There are 9 hidden switches. A switch that is on adds its own fixed numbers to the row, and there is some noise. The rows also spread widely along 14 directions, which tell nothing about the answers.
In the rows, 128 means zero.
Known rows, each followed by its switches (1 for on, 0 for off):
[132 142 127 180 114  53  94 160  97 153 195 121 125 121 132 114 120  96
 138 116 133 119 108] => 0 0 0 1 1 1 0 0 0
[130 126 163 109 138  71 184 208 177 167 150 129 138 137 149  83 141  75
 129 167 137 107 145] => 0 1 1 1 0 0 0 0 0
[173 109  86 156  71  87 124 129 173  83  91 117 101 181 120 104 139  97
 123 145 143 145 195] => 1 0 1 1 0 0 0 0 1
[ 70 127 112 131 104  77  81 159 176 155 116  94 100 179 147  56 165 114
 131 101 132 120 120] => 0 0 1 0 0 0 0 0 0
[ 70 151 140 136 102 133 149 173 144 128 106 108  91 206 124  90 152 127
 158  81  78 162 145] => 0 0 1 0 1 1 0 0 0
[163 100 135 134 122 104 108 162 185  89 125 127 166 167 128 133 158 166
 159  77 141 141 191] => 0 0 0 1 0 1 1 0 1
[196 145 150 140 140  80 130 202 118 117 177 169  98 135 142 125 151 108
 187 131 126 118 136] => 1 0 0 1 0 1 1 0 1
[120  93 167  94 100  83  75 173 130 127 117 120 111  93 184 100 120  97
 146 105 183 132 142] => 1 1 1 1 1 1 0 0 1
[153  94 122 174  79 114  92 131 172 100 135 104 159 156 129 113 127 127
 151  70 131  95 128] => 0 1 0 0 0 0 0 0 1
[141  86 108 102 148 133 141 130 142 175 123 140 177  92 148  95 128 125
 108 170 171  85 168] => 0 1 0 1 0 0 0 1 0
[117 166 135 125 150 140 131 156  87 149 135 156 122 117 148  83 172  83
 142 116 119 106 129] => 1 1 0 0 0 0 0 0 0
[136  97 144 116 142 148 104 138 111 102 101 168 112 103 177  92 182 147
 184 135 116 112 157] => 1 1 0 1 1 1 0 0 0
[176 101 118 133 115 102 134  95  97 136 163 106  33 145 118 135  80  87
 148 160 131 113 141] => 0 0 0 1 1 0 1 0 0
[109 124 149 131 148  44  46 171 150 137 188 127 101 130 157 177 136 157
 153  65 175 163  97] => 0 1 0 0 1 1 0 0 0
[176  97 106 118  90 110  65 125  65  88 112 132  91 162 159 121  90  86
 144  88 167 139 150] => 1 0 0 1 1 1 0 0 1
[117 181 113 124 158 124 130 179 125 182 157 168 113 140 111 115 170 136
 160  98 116 136 144] => 0 1 0 0 1 1 0 0 0
[107 105 143 116 136  90  96 170 109  79 108 117 104 155 201 120 149 115
 142 102 163 159 133] => 1 1 0 1 1 0 0 1 1
[173 100 120 121  85 140  72 118 148 117 108 145 142  91 147 168  89 100
 117 106 190 121 130] => 0 0 1 0 0 0 0 0 0
[138 143 142 144 147 138 168 160 189 181 177 128 110  89 128 133 136 135
 156 152 126  92 111] => 1 0 0 1 1 0 0 0 1
[102 132 133 113 142 120  99 156 156 120 125 110  73 212 145 106 170 132
 166  64 115 141 128] => 0 0 0 0 0 0 0 0 1
[172 130 101 156 153 119 110  92 124 121 162  96 100 170 137 122 124  95
 142 101 155  75 106] => 0 0 1 0 1 1 0 0 0
[170 124 138 134 131 100 153 135 179 123 156 104 100 154 123 165 100  92
 118 145 158 124 131] => 0 0 1 0 0 1 0 0 0
[144 119 116 163 149  99 126 105 113 120 160 111 102 170 103  99 171 138
 158 115  93 120 179] => 0 0 0 0 0 0 1 0 1
[105 105 119 125 109  56  91 186 159 176 157 136 125 134 162 104 119 137
 139 119 159 121 101] => 1 1 1 0 0 0 0 0 0
[114 161 124 176 128  72  93 168 150 141 153 164  88  93 133 134 193 134
 159 143 116 158 136] => 0 0 1 1 1 0 0 0 0
[107 137 135 147 141  95 122 128 231 160 147  78 156 110 114  81 188 138
 128 101 155  94 163] => 1 1 0 1 1 0 0 0 0
[132 112 170 159 145 118 148 130 130 115 169 122 118 120 151 147 135 130
 159 115 111 115 114] => 1 1 1 0 0 0 0 0 0
[117  79 166 144  67  42  63 152 100 132 152  97  75 129 131 101  95 120
 159  90 135 157 151] => 1 1 1 0 0 1 0 1 0
[111  95 103 126 135  80  99 133 112 191 179 116 119 141 130 102 108 147
 132 127 143 119 143] => 0 0 0 1 0 1 0 0 1

New rows. What belongs after each?
[ 98 166 121 152 104 110 132 152 105 138 145 128  58 157 134 128 128  81
 130 135 106 156 110] => 0 0 0 1 0 0 0 0 0
[159 132 103 139 157 104 122 164  62  93 139 145 116 169 183 132 125  83
 130 143 156 124 106] => 0 0 0 0 1 1 0 1 1
[151  92  95 135 138 132  91 127 158 166 150 157 142 104 139 155 122 181
 155 112 154 109 127] => 0 0 1 0 1 0 0 0 1
[130 142  97 147 144 139 167 128 168 161 148 101 137 193 115  93 142 129
 150  83 120  86 138] => 0 1 1 1 1 0 0 0 0
[142 109 108 106 171 105 113 154 135 155 147 152 185 143 144 116 162 167
 149  77 164 121 183] => 0 1 1 1 0 0 1 0 1
[167 130  82 135 174  57 111 157 129 146 165 137 176 165 121 128 147 128
  99 126 185 135 182] => 0 0 0 0 0 1 0 1 1
[126 117 154 124 155 121 129 151  67  93 143 143  82 167 192 118 141 112
 175 109 115 129 109] => 1 1 1 1 0 1 0 0 0
[116 109 142 141 132 113 133 141 164 155 144 101 157 126 140  65 155 129
 154 108 129  77 145] => 0 1 1 1 1 1 0 0 0
[124 118 146 152 105  75 146 167 188 184 195  89 120 147 113 108  96 117
 141 124 127  89  97] => 0 1 0 0 0 1 0 0 0
[126 103 104 155 135  80  76 120 105  97 144 137  73 159 154 115 172 163
 168 120 120 149 153] => 1 1 0 1 0 1 0 0 1
[148 118 116 121  80 186 119 137 142 128  92 128 116 152 115  93 124 128
 169  78 124 113 173] => 0 1 0 1 0 1 0 1 1
[146  84 132 125 136 100  98  95 162 127 152 114  59  96 130 174 116 151
 142 156 161 139 148] => 0 1 0 0 1 1 0 0 1
[135 113 141 148 119 103  77  86 117  99 142 106  84 100 133 150 137 118
 138 105 155 148 164] => 0 1 1 1 0 1 0 0 1
[110  99 130 118 121  39  77 141 135 160 175  87 108 154 134 129 100 124
 114  84 177 158 152] => 1 0 0 1 0 0 0 0 1
[ 86 112 184 133 128  92  74 151 157 133 144  93 139  84 162 122 151 115
 138  76 158 129 121] => 0 0 1 0 1 0 0 0 1
[158 130 152 112 165 124 117 145 166 130 148 129 145 167 128 115 177 131
 170  49 137 109 169] => 0 1 0 1 0 0 0 0 0
[150 113 176 132 166  51 112 150  89 138 186 123  72 134 123 136 142 103
 157 114 129 160 176] => 0 0 1 0 0 0 0 1 1
[ 68 119 158 134  97 160  94 166  69 158 126 135 100  99 181  69 128 130
 180  98 100 113  93] => 1 0 1 1 0 1 0 1 0
[155 115 188 114 136  83 156 195 186 172 178 126  93 161 114 109 133 126
 188 101 103 119 147] => 1 0 1 0 0 0 0 0 0
[104 121 154 163 111  92 147 183 154  85 130 114 116 139 186 126 145 110
 147 132 127 139 102] => 1 1 1 1 1 0 0 0 1
[127 114 124 132 128 103 122 105 117 172 162  85  75 109 128 108  95  83
 118 150 159  94 116] => 0 1 0 0 1 0 0 1 0
[107 139 151 110 100 127 150 160 164 219 157 110 137  70 106 102  91  95
 117 133 154 101 142] => 0 1 0 1 1 1 0 0 0
[121 112  52 167  97 131  99 114  92 121 108 142 148 150 150 105 130 129
 118 132 131 125 140] => 0 0 0 1 1 0 0 0 1
[157 126  79 195 104  62  44 117 173 116 151 104  95 159 128  78 182 126
 173  78 144  80 116] => 0 1 1 0 1 0 0 0 1
[143 156  89 172 169  83  88 138 156 112 143 140 122 111 145 141 200 142
 132 132 171 140 145] => 1 0 1 0 1 0 0 1 1
[167 128  91 137 124  73 120 151 104 147 175 104 144 180 157  96  87  61
 117 103 188  73 101] => 0 1 1 1 0 1 0 0 1
[139 132 154 123 158  95  99 170  95  98 151 156  88 136 187 132 167 106
 169 108 139 136 118] => 1 1 0 1 0 0 0 0 1
[117 109  80 136  45  96 110 199 163 172 105 160  93 123 141  77 119 140
 166 156 124 125 134] => 0 1 1 1 1 0 1 0 1
[181 102 114 127 151  48 101 158 141 152 170 138 100 185 110  60 178 156
 202  99 115  99 193] => 0 1 0 1 1 1 1 0 0
[125  98 104 112 146 103 123 164 204 164 131 117 127 150 154 113 137 155
 135 141 165 110 130] => 0 0 0 1 1 0 0 1 0
[131 106 155 133 107  94  87 122 128 112 127 104 140  86 127 173 101 111
  96 101 184 180 177] => 1 0 0 0 1 0 0 1 0
[ 81 129 126 112 161 122 117 131 182 179 150 107 104 132 135 121 150 168
 133 118 148 128 130] => 1 0 1 0 0 1 0 0 0
[156  75  69  96 116 139 100  88 157 154 119 103 120 173 111 122  91 177
 139  78 172 123 192] => 1 0 0 1 1 0 1 0 1
[147  68 174 138 106  94 123 178 126  60 125 136 136 123 193 151 117 138
 172 122 138 143 133] => 0 1 1 1 1 1 1 0 1
[123 144 156 147  75  91 127 189 101 161 182 121 117 139 134 129  68  91
 152  70 134 136  98] => 1 1 1 1 0 1 0 0 0
[173  75 155 132 136 122  95  65 112 100 155  85 145 117 139 144  96  98
 123  92 174  90 146] => 0 1 0 0 0 1 0 0 0
[ 83  87 162 122 152 101 113 151 135 124 146 101 115 139 183 124 134 150
 142 112 141 131 105] => 1 1 0 0 0 0 0 1 0
[146 134 106 129 115 160 117 159  45 143 141 177 122 122 157 150  84 114
 148 109 133 133 106] => 1 0 0 0 1 1 0 0 1
[186 129 145 156 125  84 154 173  52 104 159 183 133 115 136 132 136  78
 146 167 108 145 180] => 0 1 0 1 0 1 0 0 1
[ 90 109 140 136 111 103  68 151 175 171 164 103 104 124 132 111 138 171
 171  71 129 115 104] => 0 0 0 0 0 0 1 0 1
[171 128 111 159 148  92  81 122  99 137 183 135  74 127 146 133 132 117
 162 120 150 105 106] => 1 0 0 1 0 0 0 1 0
[173 132 144 140 138 169 149 126 134 132 163 138 152 104 117 188  96 119
 132 112 145 117 133] => 0 0 0 0 0 1 0 0 1
[148 102 147 102 108 132 135 129 104 174 134 129  65 142 110  62 118  96
 177 123  98  94 169] => 0 1 1 0 0 1 0 0 0
[164 135 116 115 128 120 145 178 124 128 117 179 119 175 107 119 164 134
 173  94 104 166 217] => 0 1 0 1 1 0 0 0 1
[110 114 158 151  85  87 151 167  93 156 157 124 111  87 138 111  93  77
 122 177 113 131 128] => 0 0 1 0 0 0 1 0 1
[113 117 130 114 126  63  99 183 196 199 158 143 131 111 127 116 144 149
 138 125 153 137 155] => 0 0 1 1 0 0 0 0 0
[ 95 124 150  87 164 136 154 135 110 141 125 119  61 122 177 135 124 106
 126 156 155 146 132] => 1 1 1 1 0 0 0 1 0
[142  90 133 130 124  78  92 121 124 121 157  98 117 123 159 124 106 105
 121 140 173 105 124] => 0 0 0 1 0 1 1 0 0
[127 167 130 150 142 103 117 141 108 121 167 135  67 177 109 148 155 134
 163  76 107 167 146] => 1 1 0 0 0 1 0 0 0
[116 114 133 133 108 101 107 151 211 121 133 101  93 154 127 142 142 169
 158  97 143 153 155] => 0 0 1 1 0 1 1 0 1
[173 135 146 152 132  56 121 164  45 105 172 132  95 174 122 125 128  75
 162  79 122 164 180] => 0 1 0 1 1 0 0 1 1
[128  93 109 143  75 159  98 117 134 116  87 108 103 138 150  59 130 120
 154 130 122  89 137] => 1 0 0 1 0 1 0 1 0
[143 121 182 123 159  35 109 191  97 130 173 141  63 135 154 118 152  93
 162 149 131 154 143] => 0 0 1 0 0 1 0 1 0
[113 127 181 164 153 108 171 164 127 118 157 100 144 136 131 103 170 116
 154 115  92 136 168] => 0 0 0 1 1 0 0 1 1
[102  97 125 146  56  91  97 139  88 144 126 119  88  89 146  94  91 105
 136 143 135 143 145] => 1 1 1 1 1 1 0 0 1
[132 146  90 180 100 105  86  94 134 132 138 105 106 121 113 122 132  92
 115 115 149 117 129] => 0 0 1 0 1 0 0 0 0
[128 115  79 141 160 140 139  94  71 157 147 135 130 182 117  63 163 153
 162 106  89  90 176] => 0 1 0 1 0 0 1 0 0
[161  95  95 145 113  74 112 146 179 155 155 143 100 160 108 112 147 163
 166 132 121 123 172] => 0 1 0 1 0 0 0 0 1
[136 125 115 137 123  99 104 162 160 117 117 139 187 112 156 140 140 124
 104 106 192 139 146] => 1 1 1 0 0 0 0 1 0
[107  78 164  96  96  92 124 190 119 139 106 164 128 130 140 101 131 139
 146 145 104 172 194] => 0 1 0 0 0 1 0 0 0
[122 106 107 138 168 128 128 110 150 185 168 118 105 123 137 103 150 163
 164 132 124  84 131] => 0 0 1 1 1 0 0 0 1
[153  80 142 131 172  86 103  97  80 118 170 119  57 112 146 144 136 144
 165 148 141 139 170] => 0 1 0 1 1 1 0 1 1
[137 102 163 119 110  90 134 183 113 148 158 131  68 121 136 143  84 123
 161 154 125 152 129] => 0 0 0 0 1 1 1 1 0
[164  84  72 128 110 111 108 106 158 128 123 113 118 148 115 123 115 176
 135 128 174 128 196] => 1 1 0 1 0 1 1 1 1
[ 98  91 134  88 108 150 132 165 137 153  99 149 159 116 167 126 103 139
 115 132 145 147 151] => 1 0 0 1 0 0 0 0 0
[125  75 106 149 109  96 131 200 137 119 114 158 181 167 173 107 133 159
 142 142 121 136 137] => 0 0 1 0 0 0 0 1 1
[116 124 125  94 109 136  98 189 145 148  90 186 124  85 177 103 158 122
 152 146 150 118 125] => 0 1 1 0 0 0 1 0 0
[139 132 124 121 158 141 140 141  95 113 112 162 154 151 137 123 163 145
 146  99 122 160 203] => 1 0 1 1 1 1 0 0 0
[125 116  93 114  66 128 127 168 136 163  96 143  71 141 127  84 109 129
 153 147 134 143 169] => 1 1 1 1 0 1 0 1 1
[202 120 148 116 119 153 145 101 193 152 152 114  76 120  91 159  96  99
 158 109 151  89 148] => 0 1 1 0 0 0 0 0 0
[102 134  92 111  96  56  99 175 194 172 108 108 108 122 133  59 156 107
 112 145 183 122 162] => 1 1 1 0 1 0 1 0 1
[187 119  85 168 167  31 129 111 111 144 196 137 111 164  96 109 164 135
 148 145 130 117 197] => 0 1 1 1 0 0 1 0 0
[151 147 131 156 150 136 129 121 196 137 156 101 167 126 107 131 160 126
 131  87 153  93 148] => 0 0 1 0 0 1 0 0 1
[137 102 131  99  90 145 124 135 131 190 134 139  83 101  89 116  92 141
 153 138 120 133 182] => 0 0 0 0 0 1 1 0 1
[ 89 130  78 146  43 168 102 133 139 150  75 135  89 129 119  69 130 144
 161 118 102 119 137] => 0 1 1 0 1 1 1 0 0
[169 117 137 172  96 120 140 134 106  90 141 131 148 140 131 138 118 106
 152  89 120 132 164] => 1 1 1 1 0 0 0 0 1
[ 82 124 103 151 116  98  90 104  90 120 120 113 105 123 139 123 144 103
  89 148 138 164 155] => 0 0 0 0 0 0 0 0 1
[104 106 137 117  91 111  63 191 110 147 109 174  63 110 182  56 167 126
 200 133 105 109 106] => 0 1 1 0 0 1 0 0 1
